All groups share one centre, and each spreads out both ways along 10 directions, with some noise.
(in the rows, 128 means zero)
Some rows, each with its group after it:
[139 118 141 125  95 154 139 154 112 133 104 125 149 137] | Povop
[160 161 134 139 161 102 132 139 123 112 109  95  40 130] | zar
[140 138 115 120 120 135 163 113 107 155 168 111 163 165] | Gom
[150 110 162 124 111 124 157 119 118 141  57 144 182 113] | sizof
[144 117 117 123  95  97 161 118  86 115  77 145 152 166] | fuzen
[127 133 143 110 119  91 131 147 141 130 102 102 148  88] | Gom
[124 121 129 102 142 215 116 127 142 155  87 138 163 121] | vuru
[ 95 110 173 103 160 132 148 124 148  86 117  85  97 155] | vuru
[149  99 188 110 123 111 145 101 104 114 120 133 114 112] | vuru
[129 150 161 139 132 123 120  89 139 132 132 127 141 115] | Povop
[168 157 125 148 110  89 126 129  91 136 100 137 126 132] | vuru
[155 124 153 107 101 125 141 150 110 131 141 133 140 124] | fuzen
[162 114 115  90 115  76 177 185 119 125 109 109 110 100] | zar
[130 133 145  88 125 144 127 150  99 139 119 115 135 136] | Badek
[ 98 137 127  94 158 107 132 127 127 134 126 102 123 116] | Povop
[134 134  99 121 150 139 130 133 102 151 106 103 131 155] | dit
[144 150 136 132 170 124 179 101 171  80 129 187 118 172] | Povop
[125 129  98 134 139 130 135 153 133 132 146 153 118 131] | Badek
[135 115 140 124 144 162 109 139  99 152 172 148 177 165] | vuru
[ 78  73  86 116  96 163 161 123 119 153 118  95  95 102] | dit
[164 125 199 156 163 154  92 116  98 122 116 102 128 182] | Badek
[114 122 171 113 159 146 149 100 174 113 132 149 167 131] | Povop
[133 164 107 132 163 186 121 106 143 150 134 142 127 150] | zar
[118 122 210 118 105 149 143 137 114 120 101 111  96 110] | Gom
[106 132 111 120 120 129 106 110 163 100 120 123 137 124] | sizof
[117 143 143 121  99 117 119 150 127 138 127 117 158 112] | zar
[144 114 161  94 145 126 129 121  56 135  96 101  97 153] | vuru
[136 149 135 121 111 126 113 186  91 168 125 129 180 128] | vuru
[136  92 115 110  97 162 133 169 136 123 141 148 130 114] | zar
[145 127 142 120 120 122 142 120 128 111 134 125 104 129] | fuzen
[118  99 166 129 145 169 124 101 142 123 160 153 167 150] | vuru
[136 121 124 157 107 135 170 138 119 133 141 123  87 134] | Gom
[156 161 164 145 159  78 163 153 108 106 102 122  83 165] | zar
[132 128 138 142 154 155 125 118 144 133 125 140 119 126] | dit
[144 132 154 143 129 141 129 128 134 143 127 112 126 115] | dit
[108 128 166 121 131 132 130 123 157 122 151 110 139 112] | sizof
[145 144 138  89  79 164 106 165 115 133 147 131 137 113] | Badek
[134 153 160  90 142 111 142 146  42 166 142  91 120 154] | Badek
[135  90 154 135 121 101 136  93 120 136 143 111 123  94] | Badek
[172 148 155  80  84 157 119 166 132 108 147 179 152 121] | Badek
[ 97 111 202  98 130 146 142 116 154 107 128 135 150 113] | sizof
[199 168 191 143 145 127  89  98  96 110 107  81  37 142] | zar
[177  93 169 107  98  88 161 134 130 104 151 170 143  97] | fuzen
[116 119 155 109 130 127 113 127  99 140 117 116 148 128] | Povop
[ 98 110 179  85 169 161 150 126 155 119 146 143 154 132] | sizof
[104 142 181 186 110 158  93  79 100 159 130  78 136 142] | sizof
[147 106 120 131 125 119 128 112 145 113 152 141 117 109] | fuzen
[125 138  95  86 137 116  84 147  98 114 102 124 132 148] | Gom
[129 119 159 137 137 134 117 113 120 133 101 136 149 129] | dit
[114 115 138 115 145 136 109 133 120 132 115 151 172 134] | dit
[127 142 160 151 132 157  87 154 136 103  97 107 110 159] | Povop
[ 71  87 129 139 135 142 180  94 127 141 117  84 101 132] | dit
[131 109 138 102 141 144 133 141 125 103 124 120  95 146] | fuzen
[123  73 158 157 108 154 156 125 110 157 107 126 124 105] | Gom
[126 140 156 120  96 115 105 148 112  80 138 152 131 163] | zar
[ 90 131 139 111 117 167 135 164 134 144  68  93 135 117] | sizof
[122 146 146 125 148 182 115 114 128 134 100 139 134 149] | vuru
[104 143 149 153 105 206 105 109 125 130 126 137 107 149] | Gom
[117 144 156 132 125 173 137 138 143 107 121 157 111 150] | fuzen
[130 142 175 172 104 152 147 146  99 149 101 140  92 120] | sizof
[200 127 145 149  73  96 121 141 171  93 139  87 137 115] | vuru
[107 161 128 171 143 136 123  96 142 111 117 161 128 165] | zar
[105 144 127 152 115 165 112 109 149 131 130 153 142 127] | Povop
[103 158 141 152 159 144 115 135 127 114  72 138 116 164] | fuzen
[100 100 111 141 129 122 132 127 135 147 122 106 125 100] | Badek
[127 148 131 139  82 115 132 153 122 131  93 109 127 114] | fuzen
[141  82 130 155  94 162 130 106 125 144 158 179 153 109] | Gom
[124 140 149 141 120 188 142 164 126 141 131 163 178 175] | zar
[130 129 132 160 138 158 156 126 129 151 118 169 123 124] | sizof
[108 142 163 111 142 115 127 125 146  99  89 133 108 111] | Gom
[144 128 128 123 145 107 122 120 109 147 139 110 111 110] | Povop
[110 115 118 101 103 115 201 134 165 101 141 143  71  89] | fuzen
[134 144 165 123 127 176  93 113 124 122 127 103 111 146] | Badek
[116 155 126 127 119 144  99 141 120 117 116 100 104 144] | sizof
[119 119 105 150 123 129 139 111 159 132 127 143 121 101] | dit
[144 138 118 107 107 108 121 126  82 120 119 115 132 160] | Gom
[104 105 138 175 146  86 156 114 104 176 130 108 142 106] | Badek
[119 194 163 126 173 121 123  90 142 124 122  91 115 148] | Povop
[124 126 120 166  95  90 118 132 111 147 107 107 218 156] | vuru
[127  93 123  91 122 115 181 123 133 125 154 135 104  96] | fuzen
[130 139 157 112 205 151 113 147 135 111 131 163 119 159] | dit
[172 144 118 154 101 115 106 117 105 123  94  82 115 155] | vuru
[115  96 108  95 129 131  94 111 132 121 169 121 161 124] | sizof
[148 123 140 130 144 145 104 129 119 108 121 109 101 158] | Badek
[153 138 150 136 130 137 127 115 132 134 136 146 134 121] | zar
[105 166 140 124 162 180 119 162 173 176 155  90 173 114] | Gom
[147 122 153 119 151 121 172 121 118 136 169 119 124 148] | dit
[ 76 130 121 141 138 137 145 102 125 125 111 102 122 162] | dit
[106  96 100 117 107 186  91 116 108 159 103 155 173 119] | dit
[159  99 118 181 130 154 107 138 118 105  81 136  98 175] | Povop
[178 119 119 155 112 153 105 180 126 118 139 199 168 160] | Badek
[124 102 118 144 119 174 139 105 127 146 107 145 161 143] | Povop
[171 141 108  87 104 118 154 183 122 114 115 123 120 137] | zar
[142 130 129 120 153 155 141 145 112 135 129 163 122 151] | sizof
[158 125 200 140 117  96 116 127 117 115  97 118 133 112] | fuzen
[126 159 126 138 178 151 105 135 159 135 129 141 143 138] | Gom

New rows, each followed by its group:
[114 126 139 110 180 170  86 178 103 165 137 125 160 143] | fuzen
[129 153 115 114 106 137 124 172 130 116  66 139 150 143] | Badek
[ 72 144 170 157 171 138 133 207 114 102 152 147  95 196] | zar
[144 116 133 124  96 128 121 136 126 125 128 111 127 112] | fuzen
[167 157 136 137 133 112 188 176 132 138 104 132 124 141] | zar
[136 137 164 154 116 172 106 127 122 149 125 122 143 131] | Gom
[116 140 146 138 138 117 105 139 139 127 103 125 152 123] | dit
[131 134 178 125 101 123 110 146 138 110 154 160 158 112] | dit
[104 132  96 137 115 116 121 158 107 154 137 122 129 119] | vuru
[171 136 133 131  96  67 131 139 111 114 114 106 117 119] | fuzen
[168 184 147 102 136  67  78 127 155 116 129 135 210 107] | Gom
[ 96 155 176 114 139 148 137 152 181  87 110  90  82 124] | vuru
[136 136 121 124 164 121 133  99 133 125 136 147 113 130] | zar
[124 151 131 115 135 141 107 105 123 117 124 146 145 153] | Gom
[127 131 115 136 107 113 147 145 151 142 119 124 133  89] | zar
[113 129 102 129 147 116 151 152 141 149 116 106 102  99] | zar
[121 141 154 125 133  96 122  97 107 106 110 149 133 145] | Povop
[151 112  77  99 107  94  75 111 115 128 118  90 187 129] | sizof
[117 154 141 133 123 109 148 138 128 181 102  95 177  94] | zar
[118 111 159 128 146 160  95 119 110 126 148 135 116 139] | zar
[154 110 120 137 107 140 127 124 137 110 144 186 155 139] | fuzen
[138  93 116  98 180  89 134 145 143 119 159 123  94  95] | fuzen
[149 121 148 135 122  99  97 148 106 142 112 109 156 115] | fuzen
[ 79 113  83 134 113 169 136  93 141 153 113 105 122 111] | fuzen
[187 114 116 133 115 151 145  91 117 123  78 137 115 143] | zar
[104 122 113 135 104 143 103 136 147  98 147 157 118 126] | zar
[189 139 128 111 131 117 119 154 104 128 116 146 104 121] | dit
[109 128 119 129  97 139 101 156  87 140  95 111 125 135] | Povop
[154 108 119 113 108 137 114 143 110 112 124 115 125 146] | fuzen
[125  97 179 112 177 129 150  87 136 116 133 146 113 118] | fuzen
[161 142 173 160  95 141 113  69 110 139  62 143 165 124] | vuru
[141 155  99 131 123 103  95 148 162 101 138 160 117 103] | Gom
[118 128  93 129  94 131 135 101 123 139 137 128 153 133] | Gom
[155 113 120 132  75 131 122 122 102 141  84 114 111  95] | dit
[132 147 123 142 142 103 101 153 126 155 131 110 133 103] | fuzen
[156 121 128 158 145 146 106 111 163  82 110 152 104 158] | Badek
[ 95 119 119 146 136  78 152 115 136 137  94  78  99  93] | Badek
[126 102 149 127  46 156  89 159 117 108 125 125 144 118] | zar
[127 148 132 121  58 176 133 161 112 129 110 108 125 146] | fuzen
[121 108 120 114 138 126 156 123 129 132 137 142 133 128] | Gom
[145 131  84 143  81 116 125  88  88 130  84  84 132 162] | fuzen
[ 57 135 169 122 136 174 127 140 181 111 112  87 139 131] | vuru
[157  95 142 146 138 138 175  76 125  92  98 217 161 189] | Povop
[146 147 173 100  32 164 173 175 120 106 131 129 114 129] | fuzen
[127 119 143 153 156 123  74 139 130 120  92 127 142 129] | fuzen
[144 125 127 137  87 109 163 113 101 136 113  89  99 126] | dit
[141  98 123  88 161  62 118 130  74 121  51 113 152 144] | Gom
[118 100 139  85 158 154 163 156 101 142 151 127 121 148] | Gom
[133 122 148 149 106 160 128 125 126 134 135 141 119 124] | Gom
[153 127 139 150 135 121 116 105 117 124 113 153 143 143] | Gom
[131 168 175 168 121 151  65 101 130  99 143 128  89 144] | zar
[107 170 123 147 133  98 160 129 138 121  92 136  97 126] | fuzen
[ 84 112 141 115 127 142 122 113 114 116 128 150 166 157] | dit
[150 118 135 102 141 104 164 121 141 107  87 153 122 110] | vuru
[136  56  96 100  97 128 156 157 124 123 117 138 123  97] | zar
[138 162 117 157 111 140 108 115 109 146 110 153  95 110] | vuru
[128 168 102 140 143 105 114 137 162 121 121 127 128 122] | Gom
[167 136  87 145 119 131 126 128 138 140 127 177 155 122] | vuru
[104 126  97 133  75 138  82 117 104 107  75 124  99 128] | Gom
[132 153 106 106 158 162 156 192 148 143 158 148 123 146] | zar
[152 104 161 113 153 138 101 145 103 141 149 116 127 123] | Povop
[ 90 168 164 135 193 123 117 102 132  96 141 164 176 220] | dit
[122 141 140 118 123 107 150 153 133 134 113  88 117 113] | Gom
[120 153 132 120 172 137 108 140 138 119 149 169 160 164] | dit
[116 135 118 129 130  54 166 170 160 118 148 137 106  78] | zar
[161 126 118 185  78 125 109 110 173 115 154 132 156 115] | vuru
[133 140 142 115 145 109 137 149 112 119 139 139 109 139] | vuru
[108  93 147  90 180 130 125 156 125 113 112 156 128 124] | dit
[149 114 136 113 126 151 127 114 118 127 112 129  99 117] | vuru
[137 130 148 177  95 139 122 107 118 127 100 130 111 126] | Gom
[ 76 115 146 152 132 162 132  99 135 126  98 108 109 137] | dit
[ 64  90 136 143  95 131 164  91 131 120 117 108 120 120] | dit
[118 118 137 118 158 166 128 133 129 152 159 135 161 142] | dit
[114 173 143 151 146 162 106 137 140 123 120 106 101 156] | dit
[135 136 129 123 100 131 109  96 104 135  89 108 158 136] | zar
[113 160 106 119 112 160 115 115 149 119 166 151 135 138] | Gom
[141 153 169 151 121 146 104 163 119  87 137 137  78 170] | zar
[113 121 134  79  79 116 116 133 120 106 129 135 134  98] | Gom
[121 107 128 139 103 127 118 116  93 119 131 151  99 126] | sizof
[116 110  86 112 138 136 143 126 105 159 135 113 159 153] | Gom
[103  91 141 115  98 153  91 143 119 133  85 142 151  91] | dit
[119 193 162 172 138 140  83 129 165 106 179 143  81 119] | zar
[128 108 114 133 157  94 154 117 143  92 176 163 113 153] | vuru
[101 130 139 136 111 121 105 119 144 126 151 141 148  99] | zar
[107  85 130 121 114 140 163  98 107 132 130 126 119 131] | dit
[155 145 126 150 146 128 131 153 122 117 134 141  85 151] | Gom
[157 105 130 113 172  61 125 125 137 123 157  98  93  82] | fuzen
[123 120 139  98 121 144 127 115 113 123 143 147 145 138] | Gom
[128 184  85 106 120 105 113 106 103  88 119 128 102 190] | Gom
[135 137 137 126 143 129 110 145 122 132 105 124 137 131] | dit
[151 189 203 168  90  49 101 141 138  89 134 109  90  98] | zar
[162 179 183 165 121 189 113 146 104 129 102 119 119 192] | zar
[123 140 123 132 122 133 124 163 112 132 107  94  93 133] | Gom
[103 110 134 105  94 101 117 132  86 119  78 118 155 134] | dit
[ 97 135 166 110 109 122 127  93 119  98  68 122 110 125] | Gom
[133 160 121 133 150 162 101 107 143 122 146 144 105 140] | zar
[119 103 142 129 110 133 112 138 135 113 105 153 107  90] | Gom
[136  91 162 142 154 172 133  80 173 137 148 155 174 115] | Povop
[153 150 145 167 109 122 153 152  97 163  75 115 115 122] | sizof
[112 144 158 144 124 131 127 144 115 128 116 129 149 156] | zar
[124 158 167 144 111 186 120 114 127 124 116 137 124 158] | fuzen
[148 124 153 121 127 145 110 145 128 127 149 124 100 109] | zar
[146 145 185 132 147 139 113 147 118 125 114 101 123 144] | Badek
[140 137 109 170 163 107  79 109 161 115 133 121 102 110] | fuzen
[133 158 151 120 153 142  95 179 127 136 119 108 132 134] | dit
[154 172 121 131 154 118 150 119 107 107 137 128  78 187] | dit
[127 133 143 130 139 113 140 126 131 130 133 142 134 120] | zar
[121 153 115  77 153 100 132 100 108 118 118 122 163 171] | Gom
[124 121 179 126 112 107 140 118 117  99 119 136 116 131] | dit
[165 102 154  99 144  68 145 113 103 109 130 138 111 112] | zar
[133 121 147 164 143 161 105  78 131 126 137 140 124 149] | Badek
[152 101 132 132  77 100 153  92  96 106  90 142  90 111] | dit
[132 169 166 139  88 133 124 172  99 132  78 126 148 150] | fuzen
[153  91 117 103 132 139 145 136 133 125 143 152 117 108] | zar
[133 157  96 151 133  93 145 104 140 116 116 129 121 145] | Gom
[140 136 138 130 121 124 120 143 119 117 145 158 117 127] | Povop
[104 135 138  84 137 174 128 121 158 119 127 136 124 112] | Badek
[164 104 147  91 127  95 128  89 103 138 123 121 147  95] | zar
[114 123 131 100 149 125 134 138  68 152 119 137  99 126] | vuru
[174 142 153 145  97 108 120 126 126 141 104 118 167 113] | sizof
[103 138 154  89 103 174  96 169 128 124  91  93 136 125] | sizof
[138 146 165 153 121 121 115  56 134 147 133 131 155 103] | Povop
[116 123 140 149 135 145 114 137 120 147  81 100 131 121] | Gom
